All groups share one centre, and each spreads out both ways along 13 directions, with some noise.
Known rows, each followed by its group:
[  7  13  34 -15   1  -8 -46  40  -2  -5   1   0  -3 -25  -5  -7  22   5
 -19  -4  16] -> J_407
[  3  28 -13  -7  -6 -64  -6   5 -22  16 -26  -6 -18   8  -3   7  -6 -42
 -28 -10  30] -> J_238
[ -6  39  17 -20   9  43 -21  32  23  25   3  27 -11 -37 -23  37  -6 -35
  -1   7  14] -> J_695
[ 29  -6   1 -33  36 -32 -23  -7   1  30  31   3 -18  -1   0  33  -3 -26
  44   2  17] -> J_695
[-12  -5  12 -10  11  64   2 -35  37  16  10  12  33   2 -18   3 -22 -26
 -32   7  13] -> J_407
[ 15 -22  14  15 -12 -33  -6  13  -9  -4  31  -6 -15  -5 -13  11 -25  -6
 -39 -22  20] -> J_695
[-52 -10  12  13  15   0  -2  27 -11  17   4   6  -4 -30  19  24 -11   8
  -5 -11 -28] -> J_556
[ -8 -60  23  33  22  13 -30  22  13  -6  37 -30  17 -23  29 -28   8   6
  25 -15 -33] -> J_238
[-22 -13 -15   5  10 -22 -37   2 -23  -7  -3  -3  -8 -17   2  28  14 -34
  12 -21 -25] -> J_407
[ -9   5  33 -26  -9   7  37  30  42  17 -35 -21  18  27  19 -23 -24  23
  -6  19  24] -> J_407
[-22  13  13  13  18  14 -27  20  11  23 -27   5  10 -23  22 -32   9 -17
   9  11   6] -> J_238
[  3   7  22  17  22 -23  -8 -25 -16 -17  -6  -7 -22 -11  -6  -9  -4  17
  13  -3  -9] -> J_129
[-26  -9  31 -38   8   5  14   2  18   8 -28   0  -8  19  40   2 -24  14
  16 -18   1] -> J_407
[ 20  -5  -9 -16 -26 -31  -5  12   7  -9  -3   1   4  25 -15  16  -8  24
  14 -29 -24] -> J_556
[-24  10  16  18   1  20  19 -14  14  -4  15 -11  -9  -7 -21  26 -30  -5
 -22 -25 -21] -> J_407
[ 10  -2  -9  12 -28  37  -9  33  32  -8 -22   8   9   1 -22  18  -5 -26
  32   4   0] -> J_556
[  1  32   6  -8  11 -26  24   3  -5  -5 -36   4   5 -15 -16 -27 -16  21
  -9  18 -31] -> J_407
[ 43 -23  16  16   8  24 -10   3   9  24   9   6 -12  -2  27 -72 -28   2
  18  28  37] -> J_128
[ 16 -21  20   7  15 -11  -5  18  14   8  19   2 -35  -8  32   2 -20   0
  68 -35 -17] -> J_695
[-28  -9   7 -43  17  -8 -41  18   7   1  14   3 -35 -21  34  12   0  -5
 -11 -14  16] -> J_128
[  5 -22 -19  -5   9  21  10  -4  22  -3  25  22  -9 -19  13 -34 -30  19
 -17  40  27] -> J_407
[-30  -6  18  48   3  29  17  -6 -20  13  -8  20  26 -18 -37  40 -12  18
   9  -4 -53] -> J_556
[  4  -8  17  39 -11 -15   4  14  25 -13 -33  26  26  10   5 -17   5   8
   5 -16  22] -> J_129
[ 14  18  46 -35   4  19 -20  24 -32  62 -23  43  77   6  12 -35  53   9
 -34   3   7] -> J_407
[ 11  -3  21  10  12  -8 -10  43  25  34  30 -23  34 -21  11 -38   5 -19
  -9 -24 -26] -> J_238
[-38   4  11 -12  40  30  33  13  15  50   8 -27  16 -13  27  25   0 -26
  39  18 -24] -> J_556
[-11  -3 -12  10 -19   1  47   3 -12  11 -14  -4  19  11  -6   9 -19 -10
 -17 -11 -35] -> J_129
[-35  -4  34   0  -9   9 -11  44  22  -7 -28  -2  24  -1  13  15  21  23
  10 -17 -11] -> J_129
[  0  22  24   4  61 -12  12 -39  -8  55  25   3  23 -18 -12  14  -2  -8
  26   0 -33] -> J_556
[-21 -18   9  15   1  31  20  -4  -9   5  -7 -10   9  15  -6  51   2   3
  37  11 -11] -> J_556
[-32   4  -4  10  -4  38 -14  11 -20  23 -23  30  14 -19 -14  24   0  -7
 -17  31   2] -> J_695
[ 27 -16  14   0   1  -9 -40  -8 -29  15   1   4 -10   9  22 -36   6 -13
   3 -18  13] -> J_128
[-12  15 -14  -2  -5 -26   3  10   2  15   6  25 -11  -1   9  29  -1  -5
 -10 -15  24] -> J_238
[-12  35 -32 -14  10   5  18 -16  25 -18  -3  10 -10  -5  10  15  19  -7
  41 -22 -33] -> J_128
[-36  -7  29  -4   7 -20 -27   8 -15 -13 -15  10 -14 -16  14  13  -1  12
 -25 -37 -10] -> J_129
[ 20   9 -13  34  23 -13 -50  -4 -16   0  -4   8 -18 -32   9 -50  13  10
  56   5 -36] -> J_129
[-49  23  19 -10   1  -9  -2  20   3  -2 -19   9  -8 -15   9  22  -2  11
 -30 -21  -9] -> J_238
[-15 -36  -1 -12 -13  23 -41  27 -26  -7  36  18   0 -19   5  23  20   4
 -36  -7   9] -> J_695
[  2   8  10 -48  35 -18  40 -18  10  44  33 -26  31  10   3  -4 -15  16
   1 -12 -57] -> J_556
[-33  17 -11 -18  22   8 -15   9   5  55  53  31 -24 -39  61 -31  -5 -16
 -56 -11  34] -> J_128
[-25   6  17 -17  -4   8   3  24  -1  -1 -10  11 -11 -17  13  -4 -16  16
 -24 -16 -16] -> J_238
[  6   6  32  14  -5  37  16  15  18   9  21 -14  16 -15 -27 -11 -19  -4
 -38   9   6] -> J_129
[ 15 -22  32  18  30  46 -16 -31 -16   8  35  11  11 -13  -5  -3  17   2
  12   8   4] -> J_407
[-28 -19   9 -39  28 -21  -1  -7  -3  12  19  -1 -18  -2  24  42 -11 -15
 -13  -8  23] -> J_129
[ 42  10  27  -1  35 -20   2  -7 -20   3  12  31 -28 -28  24 -54  -4  35
  26  13   8] -> J_407
[-28 -11 -20 -26  -2   3 -48  12 -15 -20  15  12  10 -18 -10  43  39  -5
 -28   0   1] -> J_238
[ -3 -26 -19  31  -1  37   5  16 -22  33  40  -6   6 -25  15 -29  -8  12
  10  14 -45] -> J_129
[ -5 -18  10 -11  18  25 -16  -7  16   6  -4  15   1  -6  14   4 -16  -9
  38 -17 -26] -> J_556
[ 56  31 -14 -15   3 -52   2  13 -22  24  15  12  -4   1  -3 -10  27 -15
  23 -12   3] -> J_407
[ 13  12  17  -6  20 -51  34 -41 -21  15  -6 -15  -5  24   5  -4 -13  12
  17 -31 -28] -> J_556
[-28   4 -24  -6  -5  11   3  -6 -21  23 -20  46   9  -4   8  19  -4 -10
 -20   2  -1] -> J_238
[-22   5  -6   9  28  10 -30 -12  -3  37  46  27  10 -32  22  -6  18 -27
 -31 -18  11] -> J_128
[ -5 -15   2  23  -6 -20   5 -16 -34  -9 -27   3  -2  13  11  -9   0   6
   4 -15 -16] -> J_695
[-20 -28 -10 -65  12  27 -25  13 -18 -12  14  23 -21 -25  17  28  -5  -2
 -19  17   2] -> J_128
[-42  10  29 -30  25 -19  10 -15 -17  18 -12 -14 -20  -3   6  33 -28 -12
 -36  -3   8] -> J_238
[-31  -1  15   5   8  20  24 -31   7 -14 -46  -2  11   7 -11   4 -27  -8
 -22  19   3] -> J_128
[ -3   6   2 -21   7   8   6  -9 -13  37   4  35   6  -3  10  -3 -16 -28
 -34 -11   6] -> J_238
[ -8  10  15  10  -2 -25  23   8  -9   6 -18 -23 -11   5   1  -5 -17  -1
  -9  -4  -4] -> J_238
[ 24  22  15  31  17 -25  -7 -28   6 -13  20 -15 -22  -1  -5  -6  19 -10
  22 -26  17] -> J_128
[  1   5 -22 -11   1  -6  30  18  13   2  -5  -6 -12   5   2  25  -8   2
  57   6 -28] -> J_695
[ -7 -11   5 -31  18  57 -31  12 -17  16  32 -34 -24 -21  15   2  10  -5
  25  28 -17] -> J_129
[-13  -1   7  -7  -9  11  -2  17 -12 -19 -34   0  11 -17 -27  -1 -15  11
 -14  13 -43] -> J_128
[-14  12  13 -40  14   5  20  19  13  -4 -10 -41 -39  -6  40  -6  -4 -49
  -6   6  35] -> J_556
[-15  16   1 -11  -8  -7  17  15 -20 -33 -18 -36 -17  -2  -7  17  19  -3
 -13  15  -3] -> J_556
[-15 -19 -27   1  15 -27 -11  29  15  14  29  19 -21 -40  23 -11 -36  -9
 -11  -5 -10] -> J_129
[ 21   1  11  -3   6 -28  -5  39  20  27 -14 -11 -14   1  25 -25 -21  -1
  64 -17 -24] -> J_128
[-59 -17 -22   2  -4 -13  34   7  28  -1 -41 -26   2  12  21  10 -49  -9
  -5   8 -18] -> J_407
[ -3   7   9   7  -1  -9  13  35  20   8 -15 -15 -28   0  18  18 -11 -23
  52 -10   9] -> J_556
[-13  13 -27  -1  22 -66 -26  22 -39  11 -39  16  12 -35   2 -31  13 -17
 -23  27 -18] -> J_407
[ 14   6  -2   3 -17   5  11  -4  -7 -24 -21   6   4   0 -21  -8  -7  -4
  -3 -19 -38] -> J_556
[-13 -47 -20   0  -3  15  33   9 -41  -3  15   8  27   1  -1  57  17  17
  42  -1 -69] -> J_128
[-28 -14   8 -47  21   1 -26 -11 -25 -18  -3 -15 -30   1  23  39  14  -5
   9   3   9] -> J_129
[ -6  -5  63  -8  22  27  -4  -5 -13  29  43 -22  16  -5  10   5  17   2
 -29 -32  -7] -> J_695
[ -9 -15  -3 -33  19 -68 -15 -16 -19  45  16   6  -2  32  38  31   5   3
  19 -43   1] -> J_556
[ -2 -14  10  14   9  12  -3   7   9  -5   0  13 -16 -19 -19  26 -38  -7
  24  -1 -17] -> J_695
[  7  -9  16  -9  13   7  21 -37 -23 -38  -5  -3 -35   3  -3  17  -9   8
  16   4   1] -> J_128
[  6   7  33   1  19 -23 -18  14 -20  59  18  -2  11  -6 -16  27  -5 -10
   9 -16 -13] -> J_695
[-16   1   7  -8   1  14   4  33  27  -6  13  -3 -20 -23   5  13 -16   0
  -2  -1   1] -> J_695
[ 28  26   6   6 -15 -12  25 -22 -28 -13 -32   6 -22  28  -6  10   8 -21
  29 -28  -3] -> J_695
[-28  -7 -16   0   9   1 -10   8  44 -33  28 -38 -46 -19 -16  58 -34 -25
  33 -26 -31] -> J_407
[-17   3  -9 -28 -14  22 -32  36  -8 -24 -13  19 -15 -29   1  -5   5  14
 -28  16  -6] -> J_238
[  2 -20  25 -49  -1  57  21  18 -19   6   7  13 -23  -8  44 -29 -17  28
   5   3 -22] -> J_238
[-10 -21   5   4 -13   6 -19   3 -28 -11   4  11   8   3  10   7  26  11
 -21 -11   6] -> J_129
[-19  10 -21  13  -2 -29  25  39  24  -2 -18  20  -4 -22   3  21 -16 -15
  18 -12 -25] -> J_128
[ -3 -21  -9   2  -4 -34  14 -10 -30  -9  -6  -8 -18  19  17  13  -4   6
   7  -9   3] -> J_695
[ -3  -2  37  11   8  16  25  -3  12  20   5  -2  19   3  -7   5 -16  -8
 -14 -13   2] -> J_129
[-20 -19   6  10  22  45  20  -8   7  42  24   1  41 -12  -8  13  -9  -5
  -3  29 -14] -> J_695
[ -8 -35  23 -14 -14 -30 -17  11 -27 -32 -38  -9 -14  17 -11  28 -18  -8
 -27   0  27] -> J_128
[ 12 -11   8  -7  -8  13  37 -45 -45   3  -2  11  12  32   8  11  14  -3
  -6 -23 -10] -> J_238
[ -5  11 -10 -17   0 -26  -9  20   1  -5 -17  -7 -25  -8  12   6  -7 -17
  15 -11 -13] -> J_129

New rows, each followed by its group:
[-26  16   6 -14  -4  15  11  14  12  10  13 -27 -18  -5  28 -30 -10  32
 -25  11   5] -> J_128
[-46 -24   7  19  13   4  10 -17 -10  -4   7  -5   1   8  16  45  14  22
  14   0   6] -> J_238
[ 30  28  26  -6   8 -37  16  32   3  26  -2 -15   4   1   3 -28   7  14
   6  16  20] -> J_407
[ -6  -1  51  -2  33  21 -28 -19  -4  -5   6  -7  -6 -13   0   6  12  16
  23  -7  -2] -> J_129
[ -4 -33  -7  -4   1   8 -16   5  -1  -8  18   6   7  -7  18 -21   0  22
  -8   3  -6] -> J_556
[  1 -33  -3  38  -6  -7  53  -5  27 -12  -3  32  18  -2  -5  -5 -49   3
 -10 -21 -19] -> J_129
[  9 -54  53 -19  -4 -11 -49  30 -61  45  -7  -8   3   4  17 -28 -31   2
 -39   1   4] -> J_128
[ -9   0  34  -8  -4  -2 -55  20 -11  -9  -6  20   6  -8   8  10  37   3
 -19 -36  15] -> J_129
[-24  37   2  16  35 -54  12   3  10   3 -12 -42 -22 -32 -31  22 -28 -23
  14  -3 -46] -> J_407
[ 22  -4 -27  -4 -11 -23  -1  24  20 -20   2  13 -40 -21   6 -20 -41 -33
  -2 -14   2] -> J_129
[-14   6   9  16   0  -1   2   1   9   0  52   0 -38 -28  -6  19 -27  -2
 -44 -25  15] -> J_407
[-20 -18   5 -14   4 -57   1 -24 -46 -14 -11 -31 -12  26  33  -8  20  15
 -35  -8  18] -> J_695
[-27 -28 -22  -7 -13 -16  -6   1 -26 -31   2  23 -51   6  32  43   1  24
   9  -4  34] -> J_238
[ 15  31  -5   2   9 -48  -5  37   6  49  38 -24 -21 -20   6 -17  -9 -13
  -8   1  18] -> J_129
[  8  -6  15 -28  45   4 -49 -33  12   5  14  20   0 -22  10 -13   4 -43
   0 -19   4] -> J_695
[ -2  27   2  14   6 -21 -27  13  12 -13 -40   6 -25 -20  14 -43  -2  -8
   1  14  27] -> J_695
[  1   3   7   1  12 -37   0  26  14  19   1  -2 -42 -11  39 -11 -30 -19
  28 -31   5] -> J_129
[ 19 -10 -36 -30   1  -1 -22  -1 -12   0  16   3  29   1   3 -18  36  -8
  -4  12 -18] -> J_556
[ -7 -31   7  -7  16   2  15 -28  -3  40  18  13  27  15  26 -10 -23   2
  -7 -22 -20] -> J_556
[  8  -9  24   7  11 -38 -25   1  -9 -19  31  18  10  -9 -11  21  32  45
  -7 -19   4] -> J_129
[ 10 -10 -10  15  22   5  -4 -40 -14 -29  39  13 -51 -24  -5  16 -18  -1
  25 -22 -23] -> J_407
[-34  -5  24 -23  -4 -12 -31  -4 -20 -17 -32 -21  19   7 -30  32   2 -11
 -57  -1   2] -> J_128
[-19  -6  81  -2  42  47   1 -38   3  21   6   3  -4  -5  16   4 -17   7
   2 -19   8] -> J_407
[ 22 -29 -19   1  45 -27 -16 -50   2  27  12  21  25  -2 -12   2 -25 -43
  17   1 -11] -> J_695
[-22  16  15  -2 -24  31 -16  20  34  13 -33   6  41   2 -18  -4  -6 -27
 -45 -18  -3] -> J_407
[ 52  29 -34   7   6 -14 -12   9 -13   3  54 -26 -12 -35 -50 -27   6   9
   6  35 -36] -> J_129
[  4 -22  21  -9   4   6  -1  -3 -35   7  31 -17 -16  13  10  28  16  17
  -1  20  39] -> J_695
[-42  54  -8  40  18  -4   7 -40  55  -9  10  -2 -41 -13  53 -45   6  -8
 -21 -32  50] -> J_128
[ -4   3  40  -5  27 -30   6 -14  10 -32  -4 -19 -35  -6  -4  14 -19  25
  14  -4  11] -> J_129
[-11 -14  20  32  26  -2 -18   0  10 -13  24   8   0 -39 -10 -15 -12  37
  -9  13 -14] -> J_129
[-23 -14  -3 -10  -5  16   6 -14   4 -23 -28  -1   2  10   0   6 -10  -4
 -23  17  17] -> J_128
[-36  -1 -22 -20  16   3 -40  -1  -6  15 -28  55 -16 -42  -3   6 -48 -30
 -41  18   3] -> J_238
[  9  19  16  19  -9 -58   4  32 -16   5 -16 -18  14  -4 -39  23   1 -14
  -4 -26 -37] -> J_128
[ 13  22   2  11 -15 -32   6 -15 -31 -12  -9  -6 -23  12   4 -14  10  -1
 -16 -29   3] -> J_128
[-11 -10  29  31  -5  11 -16  16  -1  -7 -17  -3   4 -11   3 -20   0   7
 -11  -3   1] -> J_407
[ -6 -10   5 -14 -12 -36 -13  -8 -32 -16  -4   7 -28  11  11  20  -2  -1
 -30 -31  17] -> J_556
[-15  12  51 -16  20 -15  14 -12  -2  11 -21 -28 -16  25  20  24   1  -8
  15 -14  30] -> J_129
[ 18   3  -5 -35 -15 -13  27   3  12  -2 -19 -23 -22  29  41 -36 -14 -54
 -24 -18  41] -> J_556
[-39  15   9   2  47 -24   1 -18 -26  50  -7   3  14 -18  25  10   9 -24
   8 -12 -28] -> J_556
[ 16  22   0  10 -13  -4  15  -9 -17  -1 -21   4 -13  13  -5   1   7 -14
   4   1  21] -> J_695
[-20  25  -1 -16  13  -4  -3  -3  -1  21  -4  -1  14  -1  -7  32  19 -14
   0   7   6] -> J_238
[-14  23   2   9   0 -25 -35  14 -15  -6 -47   4  17 -16   6 -45  23   1
  -6 -22 -42] -> J_695
[-46  -4  22 -15  24  28 -18   9  29 -18  23 -28  -6 -30  -7  20  -4  23
 -25  25   6] -> J_128
[ 26   7  17  47   6  17   1  -5 -20   4  45  23   0 -38 -20 -33   6  24
 -26   7  -3] -> J_407
[ 13   7  10  40  10 -28 -13  -6   4  18   7  26  61   1 -20 -11  43  23
  -5   5  16] -> J_129
[-31 -13 -42  50  30  -9  21 -55 -24  39  54  -3   7 -21 -20  44 -24 -61
 -39  -6 -11] -> J_407
[  1  -6  25   4  12 -47 -11   9 -20  41 -23  10  -3   2  17  -4 -26 -36
  -3 -31   6] -> J_128
[ 13  28  12 -61  32   3  -3 -19  20   3  14   4 -13 -11 -17  21  -9 -10
  12  -2 -12] -> J_407
[ 31 -19 -26 -16  35 -34 -16 -17  15   4  53  37  10 -19 -12  19   4  -7
  14   3   6] -> J_129
[-30   4  -4 -69 -19 -35  12  49  27  10  -4 -61  -6  43   9  83   6 -21
  19 -29  -4] -> J_407
[-27   0  16  -1  13 -40 -28  -9  -9  13   7  37  39 -13 -12  26  22  -2
 -72 -21  27] -> J_129
[ 19   5   0 -31   5 -25 -22  23  -1  -4   2  -5 -30 -20  -4 -12 -23 -21
  -4   1  -3] -> J_238
[-14  -6  19 -28  22 -14  -6  -8  -5 -17  19 -19 -40 -13   2  23 -20   0
 -21   5  19] -> J_129
[ 28 -30 -11  -1  -5  -1  19   9   0   2  39  -5  11   0  -6  -1 -11   5
  21 -18 -42] -> J_238
[-29   0  21 -48   7 -34 -49  64 -33  -3 -25   9   4 -36  20 -13  31  32
 -40  21   0] -> J_407
[-22  19  -1  13 -11 -26  -1  14 -11   9 -22   1  25  -2 -28  21   2  12
 -12 -12 -42] -> J_556
[-29 -10   7   1   9   1   8  -8 -11   0   8 -13  -1  15  21  40  33  13
  27  -5   3] -> J_238
[-29 -13  -9  26   5  -5   1  27 -13  21  16  -2  16 -27  18 -16  10  11
 -29  18  -7] -> J_556
[ 20  -5  -7  19   4  -1  20   1  19 -35  -5  16 -25 -14  -7  -1 -13  -8
  26  14  17] -> J_128
[ -7   6 -22   5 -17 -81 -25   9 -40 -11 -36 -11 -24  22  32  -6  32  -3
  -4 -16  33] -> J_556
[  5 -33   5 -10   9  32 -35  25  -9  27  42  23 -19 -12  40  18  17  -4
  39  -4  24] -> J_695
[-31  -1  36  -5  -3  15  43  34  14  19  -9 -65 -19  18  29  11 -18   9
   9  20  24] -> J_129
[-10   4  15  15  24  23  -1  14  13  53   5   6  39 -17  16 -19   7  -3
  35  -6 -42] -> J_695
[  1   3 -14 -19   4  23  23   1   1 -10   2  -3  -4  -2   4   6   2  17
  35  10 -37] -> J_128
[-36 -16  51  17  11  76 -38 -14 -28  -7 -10 -13 -36 -32  18 -37 -27 -16
 -38   5   3] -> J_129
[ 16   1  28  32  33  -2 -15 -12  -3   4  20  -7 -10 -29 -10 -19  -2  -5
   2  22  20] -> J_407
[-32 -32  20 -14  19 -11 -24  30   6  11  19 -17  21 -16 -12  53  -2 -10
 -20   9   7] -> J_128
[ 22 -16  19 -34  15 -18 -43  -4  19 -27  37   6 -19 -15 -15  -6 -19  38
  -6 -10  -1] -> J_556
[ 38   5   4 -17   1   3  21 -24  -3  16  22   4   5  18 -19  21  -6 -33
   3 -14  12] -> J_556
[-14  -1 -10  -1   9 -13 -28  10  -2  11  -7   3  17  -8   3   2  17   2
   7   6 -11] -> J_556
[ -9  15   7  -3  31 -24 -40  -1   4  25  -5  16   9 -21  -4   8   5 -12
  17 -12 -16] -> J_556
[-45 -53 -16  12 -13  26   0  21 -19  -9  -2  -6  11   2  43   2  13  26
   6  13 -14] -> J_556
[  8  25  36 -17  16 -31  -3  -8  14 -13 -23  -7   8  15 -18  30  24   3
  16 -15  12] -> J_129
[ 12  -5  30 -19  23 -27 -20  -3 -30   3 -10  42 -37 -14  53 -34   1  18
  16 -25  12] -> J_407
[ 40  16 -11 -13  18  -8  11 -16  20  11  18  -3  13   3 -13  -5   6 -31
  34  -6 -11] -> J_695
[-20 -24  20  54   8   2  17 -25   7 -24  -6  -2 -15  -2   2  -2 -25  22
   0   4  17] -> J_238
[-22 -12  14   3  12  49   3  -1  11  16 -22 -10  27   5  14  -3   6 -15
  21  22  -2] -> J_129
[-29   2  -7   0   2 -32 -35  35   9   3 -11  12  20 -24 -13  33  10 -28
 -13 -24 -24] -> J_128
[-37  -6 -11 -40  11 -26 -17   0 -44  37 -12   2   9  -7   7  24 -12 -46
 -62  -3  -6] -> J_238
[ 27   9   1  28  -3 -23 -36  26 -10  40   3  21  13 -15 -17 -15   2 -20
   0  -2   7] -> J_695
[  8  13  29  10  38  14 -17 -14  36  44  69 -46   9  -5  11 -19  19   5
   6  10  32] -> J_128
[  4  37  12  25  36  20 -24   3  40  29 -41  26  15 -36  -2 -50 -12 -26
  53   9 -28] -> J_695
[  6  13  33   6   5 -12  12 -15  -7 -34   3 -17 -15 -11 -36   8 -17  24
 -23  -6 -17] -> J_129
[-23  -8  24  16  24  38 -20  15  34   1  -5  -5  12 -27 -16  15 -12  19
  47  25 -29] -> J_556
[-30  19  24  26   0  -5 -10   1  17 -54   0 -28  17  -8 -37  44  49  34
  -2 -19 -20] -> J_238
[-26  -7 -17 -53 -16  11  36  -7 -35   9 -32  12 -11  24  31  10 -19   3
 -22   0 -15] -> J_128
[-14  19   8 -24   7 -29 -21  11  20   2   0 -40  -8  14  11  17  18   2
  23 -25  -6] -> J_128
[  9  20  -1   1  34 -10   5 -53 -13 -23 -13  17 -22 -22 -25  -7 -24 -12
  -3   4 -25] -> J_407
